The rows come from 5 hidden closed curves, with some noise, and rows from the same curve form a group. Each curve winds through 8 dimensions. The rows are also pushed far along 4 directions, which tell nothing about the answers.
Some rows, each with its group after it:
[-15  11  -1   0 -22   6 -20  -1  11 -14   1  19  25 -10  12  10 -20  -5
  -6] -> k623
[ 10   5  -1   5  -9  -6 -13  21  -8  -2  -6  -5  -3  10  -1  -3  -5  -7
   1] -> k664
[ 35  -4 -16  -2 -35 -18 -14  23 -19  -3  13  14   8 -11  -7   7  28 -26
  24] -> k623
[ 23  -3  16   9 -28  -3 -34  46 -19  14  20  15 -27  -9  10   4   8 -28
  -9] -> k671
[-12  12  13  17 -28   5 -46  10  21 -13   5  43  34   8  17   4 -39  13
  -8] -> k185
[-28  17  12  17  10  17 -17 -12  31   0   0  12  -2   4   7   5 -23  11
 -15] -> k873
[-11  36  -2   8 -11  -6 -10 -11  16 -15  12  13  22  -4 -14  -3 -17 -18
  -3] -> k185
[ 21  -3  -3  -4  19   6  21  -3  -9  12   8   1 -13   1   1   4  13   5
  14] -> k664
[-28   3  -3  -4  13  -6  -6 -10   8  17  -6 -23 -11  19  -7  -4   2  -8
 -13] -> k671
[-22  31 -24   3 -20  -8  -5 -46  22 -26   8  24  45  18  25   8 -15   3
  24] -> k185
[-34 -17  16  -9  33  19   2 -10  17  11 -10  -9   1   4  11  15 -38  18
 -14] -> k623
[-10  18 -15  -4  25   6  30 -40   6  -5   1 -10 -12  11  13  -2  12   1
   8] -> k873
[ 15  -5 -13 -29 -11 -12  21  -5 -17   2  19 -12 -10 -17   2 -12  29 -32
   5] -> k873
[ -3  -9  23  27  23  17 -29  34   9  42 -12  -8 -39  16  -7   7 -10   7
 -25] -> k664
[  7   8 -17   9   5  -7  38 -29  -6 -12  -2 -19  -8   9 -10  -8  26  -5
  14] -> k671
[ -6   7 -11  -9 -25 -27  -8  -2 -14 -14  13   7   8   1   7   2   9 -14
  12] -> k671
[ 16  13 -13  -7 -22 -35  36 -23 -20 -34  15  14  22  -4   3  -6  -3   5
  35] -> k185
[-15 -14   8   0  14 -10   7   9  -7  -4 -20 -23 -14   3  -1  -3  -6  18
  -9] -> k664
[-18  -2   2  -3   5 -14  -8  -8  10   7   3   0   3  15   0  -4 -10   5
   3] -> k623
[ 33 -27   3  -2   7   2  16  21 -10  10  -9 -18 -21 -12 -11   8  17   2
  13] -> k623
[ -6  -5   0   8  44  18  25 -19   1   4 -13 -39 -42  14 -10  -7  15 -10
   0] -> k671
[ 10  24   8   6 -28  -2 -28  18  18  11  14  12  14  15  -4  -4 -13 -16
 -10] -> k671
[-11 -29   0 -13  21  -5   8   4 -11  -3 -15 -15  -1 -18 -23  -1   5  14
  -4] -> k185
[ 17 -33   0   4  12  12  18  13 -36  29   4 -22 -47 -10  -1   1  33 -21
  -4] -> k185
[ 12   4 -26 -18 -25 -23  29 -18  -2 -11   5  -9  22 -14   4  13  15  -6
  25] -> k671
[ 12  19  -8   4  -3   3  -9   5  20  13   0  16  19   8  10  17 -20   7
  12] -> k873
[ -3 -16  20   1  -3  21 -36  41   4   1 -20   1  10   1   8  16 -31  10
 -18] -> k873
[-11 -23   8   7  38   2   3  14  -5  29 -22 -39 -44  13 -14  -5  11  11
 -14] -> k664
[ -2   5  -3  -1  19  17   4  -8  -5   0   1 -21 -21   4 -16 -14  26 -30
  -9] -> k873
[  0 -18  13  -4 -14  14 -19  16  -2   6   3  24  21  -1  17  11 -26  11
  -8] -> k185
[  4 -12  -8 -14   2  -4  18  -4  -4  11   5 -28 -25 -15  -2   2  23 -26
   6] -> k873
[ -5 -32   4   0   9   0   4  12 -10  11 -16 -25  -9   5 -15   1  11   9
  -5] -> k664
[  2 -43  -9 -11  -6 -28  14  17 -32 -17 -31 -21   6  -9   4  22   6  37
  21] -> k623
[ 30 -24   2   4 -21 -10   2  32 -12  -1 -18   2   7 -27  -7  13  -2  17
   9] -> k623
[ 37   2  -4   6 -30 -20  -6   8   9 -11  17  28  20  -3  -3  -3  -4  -1
  37] -> k185
[-16  12  -2   1 -11   1  -3 -21  19  -3  10  14   9  -7  10   5  -6  -5
   1] -> k671
[ 18  -3  24  20   5  12 -23  25  15   7  -3  17   5  10 -14 -14 -29  11
  -2] -> k671
[-23 -16  23  21   0   3 -29  12  15 -11 -15  18  22   6   4   9 -48  32
  -6] -> k185
[ 11  -1  -9  -2 -12  -6  -2   9  -7  19   6  11   7 -19  -7   5   6 -12
  -2] -> k623
[-15   7   5   8 -15  -4  -7 -11   8  -5   6   3   9  13  -9 -13  -2  -5
  -9] -> k664
[ 15   3  -9  -9 -28 -20  21  -8 -32 -24  21   2 -16 -10  14  -1  35 -13
  12] -> k671
[ 49  -9  -2  -5 -17   6  11  24 -35  12  22  20  -7 -23  -5   4  23 -19
   9] -> k623
[ 17 -51  10 -20   0 -14  12  30  -5   0 -22   0  19 -34  -4  17 -19  46
  12] -> k623
[-34  18   1  11 -16 -11 -31 -17  45 -22  -7  14  37  16  11   7 -52  10
  10] -> k873
[ 20  23 -11  -5  -8  -2  -3  -1  12  23  19  12   2   2   3   0   4 -23
   5] -> k873
[ -7 -17   6  -9  16   6  19 -19  10  -2  -4  -8  -2   3   0 -10   3  16
   3] -> k185
[  8  -5 -13  -8 -26  -8   4  -5 -23  -9  11  21  22   3  18   2   5   0
  11] -> k185
[ 25 -13  -5 -15 -11 -11  -1  21 -21   9   5  12  13 -10  -9   1  11   0
   8] -> k185
[-34  15   6  12  12  -6  -9 -15  19  -9 -14 -12   2  21  -5 -12 -21  12
 -10] -> k664
[  1  18  20  36  -4   5 -26  14  15  23  12   6 -33  15 -10 -10  -8 -17
 -14] -> k664
[-18   0  -4   5  20  14  -1   0   1  27 -12 -39 -37  20   1   7  19 -15
 -21] -> k623
[-34  24   8  16   1   6 -34  -8  27   7  -7  11   9  34   2 -12 -22  10
 -23] -> k623
[ -8 -57  -3 -13  18 -12   7  11  -5  -8 -34 -10  14 -20   2  33 -14  51
  24] -> k873
[  4   9   2  10 -29  -8 -10  -5  25 -23  -4   8  34   3  -8  -4 -19   1
  12] -> k185
[ 32 -70  17 -15   1   1 -17  66 -37   8 -19   8   2 -28  -5  19  -4  31
   7] -> k873
[-72 -16  28   0  75  28  -6 -28  48   7 -36 -35  -5  32  -3  -8 -51  41
 -31] -> k671
[  1  16   5  -9   2   4  -3   1   9   9  11 -12  -4   8 -15 -15  -1 -30
 -14] -> k873
[-10 -29  10   0   9   1   1   9  15  30 -13 -18  -6   1 -12   5  -8  15
 -13] -> k671
[  1 -16   6  16   7  -3  -5   2   4  -3  -8   3  -1   9 -11  -2 -12  13
  13] -> k671
[ 14  25  -8   3 -18  -4 -10  -4  18  21  25   4 -13  -7 -14  -6  25 -41
   2] -> k664
[ 32  -5  -8 -25 -30 -14   3  17 -11   1  20  14  13 -22  10   1  12 -17
  16] -> k873
[-19  39 -35 -22  15  -6  36 -51  -5  -9   7 -31 -13   6   3 -12  47 -30
  -1] -> k664
[-14  29   1   0  14  10  -7  -5  18   9  -2  -7  -1  11   0   5  -9  -2
 -13] -> k185
[ -9  -8   7  -6  18   0   3  -5  15  22   2  -6  -6   3  -4   1 -14   2
  -3] -> k623
[ 26  30 -23  -7 -34 -11  -4  -3  -5   0  24  26  12 -15   8  12  24 -26
  17] -> k664
[-10 -20  25   7  36  26  -3   7  27   6 -18  -8 -10  -4  -1  16 -34  30
  -9] -> k873
[-22  33   5  12  -3   5 -14 -15  19   4   5   7   2  26   7 -16  -6   2
 -20] -> k623
[ 12   3  -4   0 -12  -6   6   5   3  21  12   2 -15 -10   0  13  19  -4
   0] -> k664
[ -4  33  -1   8  -9  13 -10  -8  23   6   7  13   3  10  17  14  -8  -3
  -8] -> k664
[ -6  11  -3  -6  -8  -9 -14   4  20   3   4  -6  10  10   0   7 -14 -12
   6] -> k671

New rows, each followed by its group:
[  7 -11  22   7   3   9 -30  36  -4  16   4  16 -15 -15 -13  -7  -3   3
 -18] -> k185
[ -5 -12  -6 -17  36   3  25  -2 -11   9 -25 -26   3  15  -2   0  -6  22
   0] -> k873
[ 14 -22   4   4  -6  -2   9   8   9  -2  -9 -17   0  -5 -16  -6   4  -3
   5] -> k185
[ -7   9 -11  11   7  -7  18 -20   8  -4 -12 -10  13  13 -16 -11  -3  10
   4] -> k671
[ 17  19  -6  -8 -23 -14  -6  13 -19  -4  19  16   2 -24 -10  -2  21 -18
  -1] -> k185
[ -3  49  -7  20 -27  -4 -39 -10  32   9  26  36  21  18 -12 -25  -3 -32
  -5] -> k623
[  9  -8  -8 -12   4  -5  29 -17 -32 -10  16   5  -3 -10   3  -3  17  -9
  16] -> k623
[ 19 -11  -4  -1 -25 -17   5  20 -10  10  -5  -3  12  -6  -9   5   3   8
   0] -> k671
[-19  -4   3  -1  17  19   7 -15  22  20   1 -16 -22  -6   4   7   2  -7
 -17] -> k671
[ 10  -3  -3   8   6   6  17  13 -13  25 -18 -22 -19  -3  -4   9   9   7
 -13] -> k623
[ -9  -2   7  -1  12   4   4   1   6   2  -5   0  11  -5  -2   9 -32   6
  -2] -> k185
[-21 -33  13   5  41  10  23  -2  15  21 -28 -30 -23   4   1  24 -17  45
  -9] -> k664
[ -2  10  -7 -13 -12 -12   8 -13 -11 -31  -2  17  30   5  25  -1 -14  16
  15] -> k873
[ 10 -21  15   0  31  22   8  15  -9   7  -9 -17 -20  -3 -17  -5   2   4
  -7] -> k873
[  4  -1  -5  -6 -13  -8   8  -7 -14  -2   5   3  12  16   3 -13   8  -3
   1] -> k185
[-32   7 -18 -21  29 -13  29 -42  20 -13 -19 -44   6  10  -8 -11  10   4
   6] -> k664
[ 22   6  11   3 -13   5 -11  14  16 -10   5  14  24   8   2  -2 -29   3
   9] -> k664
[-30  49 -11  -6  17  10 -21 -33  46 -16  -6   5  37  29   7 -10 -33  -5
  -1] -> k664
[ 12  -7  -6  -4   9  14  13   4 -26   5   0  -4  -9  -5  -5  -3  26  -3
  -5] -> k623
[ 14  43   0  16 -15  10 -12  -6  13  22  30  20 -15  15   6  -4  15 -21
  -9] -> k664
[-26  22 -11  -2 -10 -16  -6 -29   4 -22   8   6  22  17   4 -21  -2 -14
   4] -> k873
[-15  15  -9 -10 -10 -11  -5 -14   9 -13   6  -4  20  12   0 -17  -8 -20
   4] -> k873
[  6  20   5   7 -28  11 -29   9  17  -8  12  31  18  -8   5  -1 -12 -13
 -11] -> k623
[-19 -20  13  -6  24  13   9 -12   0 -10  -5   3  13   0   5   9 -27  23
   1] -> k623
[  8  -4  12   4 -25  -4  -7  15  -1  -6   4   8   9   3   1  -1  -7   4
  -6] -> k664
[ 20  19 -29 -12 -23  -5   7  -6 -30  -7  16   5  -4  -8  15   0  42 -30
  10] -> k873
[  6  30 -17  10 -23  -7   1 -42  27 -18  24  10  16   9 -17 -26  22 -33
  20] -> k185
[ 12 -12  -7   1  -5 -10  14 -16  17 -12  -5  -3  11  -1  -5   2   0   8
  29] -> k185
[-21   4 -14 -16  25   3  33 -33 -21   2   3 -28 -14  -6 -19 -13  35 -23
 -10] -> k185
[ 18 -14  -7   2 -30 -33   8   6 -35 -27  10  22  12 -20  -2  -3   9  10
  24] -> k185
[ 15  -9   7  -4 -23 -17   6   9 -26 -15  10  19   9  -3   9 -13   2  13
   5] -> k185
[ 17 -12 -15 -26  12  -4  46 -21 -26 -15  11 -14 -19 -25  -2  -4  46 -12
  16] -> k873
[-18 -22   7   0  36   9  -1  -4   2  15  -5 -25 -26  16 -15 -11  11  -4
  -4] -> k623
[ 13   4   4  -9 -20  -9   9  10 -10 -13   3   4  11 -19   0   0   1   2
  -3] -> k185
[-14  -2  23   5 -12  24 -33  10  26   0   5  32  37   3  15   9 -56  11
 -18] -> k185
[  3 -11   5   3  -7 -15  -8  12 -18  -2   5   7  -5  12   1  -5   4   7
   8] -> k623
[  9 -11  14  20  -7   6 -20  31   9   4 -18   3  -1  -7  -8  10 -20  16
  -9] -> k623
[ 12  -6  -7 -18   6  -2   1   5  -2  11   2   8  17   5   7  -6  -6   5
   9] -> k873
[ 14 -25   0  -8  -1  -8 -11  18  12   8  -6  10  15  -9   7  17 -21  18
  18] -> k873
[  8   8 -13  -3 -20  -9   7   5  -5 -14 -17  -3  30  -6   3  12  -8  14
   4] -> k671
[  4 -40   5 -17  24  -3  39   2 -45  -2   4 -17 -31 -19   2   3  24   7
   4] -> k623
[-17 -13 -11 -18   1  -6   3  -9   7  -4  -6   9  33 -16   3  18 -20  13
  10] -> k623
[ -5  19  -1  -5  25  26 -16   0  25  18   0  -4  -4   8  -4  -4  -7 -16
 -14] -> k664
[ 20  24   7  22  -8   2 -20   9 -19  26  39  12 -47  25 -10 -33  37 -50
 -11] -> k623
[-12  -7  12   5  22   7  23 -17  10  -3  -5 -13  -4   4  -1  -1 -24  12
   0] -> k185
[-10  -5   5  -7   8   1  -2   1   2  20   9  -5 -12   1   4   6  -4 -12
  -7] -> k623
[  8  -9   7 -11  30  17  25  -4 -18   8   5 -14 -33  -6   4 -13  24  -3
 -10] -> k873
[ 17 -14  15   5   2  16 -39  31  18  19   5  26   5   2   6   5 -23   5
   1] -> k873
[ 23 -29   5   0 -34 -14   9  26  -1  -4 -11   4  18 -21   5  26 -17  27
  13] -> k671
[ 20   5 -22 -11 -14 -22  18 -11 -19  -1  12   0  11   8  -9 -14  28 -17
  23] -> k185
[-19   1   3   3   7  22  -8 -15  23   4  -5 -10  -8   1   9   4   3  -5
 -15] -> k185
[-13 -12  -3 -12  32  -4  19 -11 -18   5  -4 -21 -25  -8 -18 -13  33   2
  -8] -> k185
[-15 -19  29   5  15  34 -30  23  18  31  -8   1   1  15  -3  -4 -29   5
 -39] -> k185
[ 47 -22 -10 -11   1  -3  17  12 -30   9  16   6 -19 -23  -2   3  37 -11
  29] -> k873
[-14 -20   0  -4  25  -9  19  -9 -27   7  -3 -23 -31  16  -3 -11  28   6
  -2] -> k623
[-17  -5  -4 -15   7  -5  14 -15 -10 -11  -2  -3  21 -14 -13   1   0   0
  -3] -> k185
[ 18   5 -24  -2 -32 -29  13 -11 -23 -15  16   0   9   5 -13 -12  38 -23
  25] -> k664
[ 24  -6  -2  -1 -15  -2  -2  11 -10  11  18   5  -8  -9 -23 -22  30 -27
  -1] -> k185
[ -3  -2 -14 -11   8   1  24 -20  -8 -15  -7   5  27  -4   3  10  -6  16
  15] -> k623
[ 14   9  17  10 -16  14 -11  18   9   9  12   5  -9  11   5  -5  -9 -10
 -16] -> k664
[-11   4   4  13  -5   4   0 -30  37 -22   4  10  21   4   0  -7 -25   2
  14] -> k185
[ 16  10 -11  -2 -22   0   1   6 -20  -1   5   9   2  -9   2  -5  30  -8
 -10] -> k623
[ 16 -12  -5  -1 -12   1  -8  32 -30   2  -8  -2  -1 -11  -1  18  12  -2
  -1] -> k873
[ -7  11  -4   0 -21 -24   8 -15 -12 -21  10  -1   2  -1  -4 -16  17  -4
   1] -> k664
[ 14 -47  22   4  19  11   2  27   0  18 -10 -13 -26 -19 -23  -4   6  11
  -8] -> k185
[ 14  -6   9   7 -12  16 -35  30  25   8  -8   8  13   0   1  16 -21   2
   1] -> k623
[-35 -16   2  -8  25   6   9  -7   9  18 -23 -17   2   4  11  20 -28  27
 -19] -> k623
[-56   3   0 -13  28  14  -1 -36  32  -6 -17 -27   0  23  18  -7 -20   2
 -19] -> k873
[-14  10   1  -1  30   8  -9   5   3  16 -13 -12 -17  15   4  -5   0   4
 -13] -> k664
[  6 -11  -5 -15   0  -8  17   2 -29  -1   8  -5  -3 -25 -17  -2  23 -14
  -3] -> k185
[-13   8  11   8  -8   1   0 -11  11 -12  -2  -2  16  17  -4 -18 -18   6
 -13] -> k185
[ 14   7 -10  -9   4  -7   6  -3  -8  19  19 -13 -16   9 -18 -20  38 -36
   3] -> k671
[ 26 -38  14  -8  -8   8   0  39 -30  24  -2  -5 -14  -3   2  -7  10   4
 -16] -> k185
[-18   8   6   1  13  16   1 -22  14  -7  12   2  -4  -2   1  -6  -7 -16
  -7] -> k623
[ -8   9   6  16   5  11 -13   9  19  28 -13  -3  -8   2  -7  -2 -12   5
 -26] -> k623
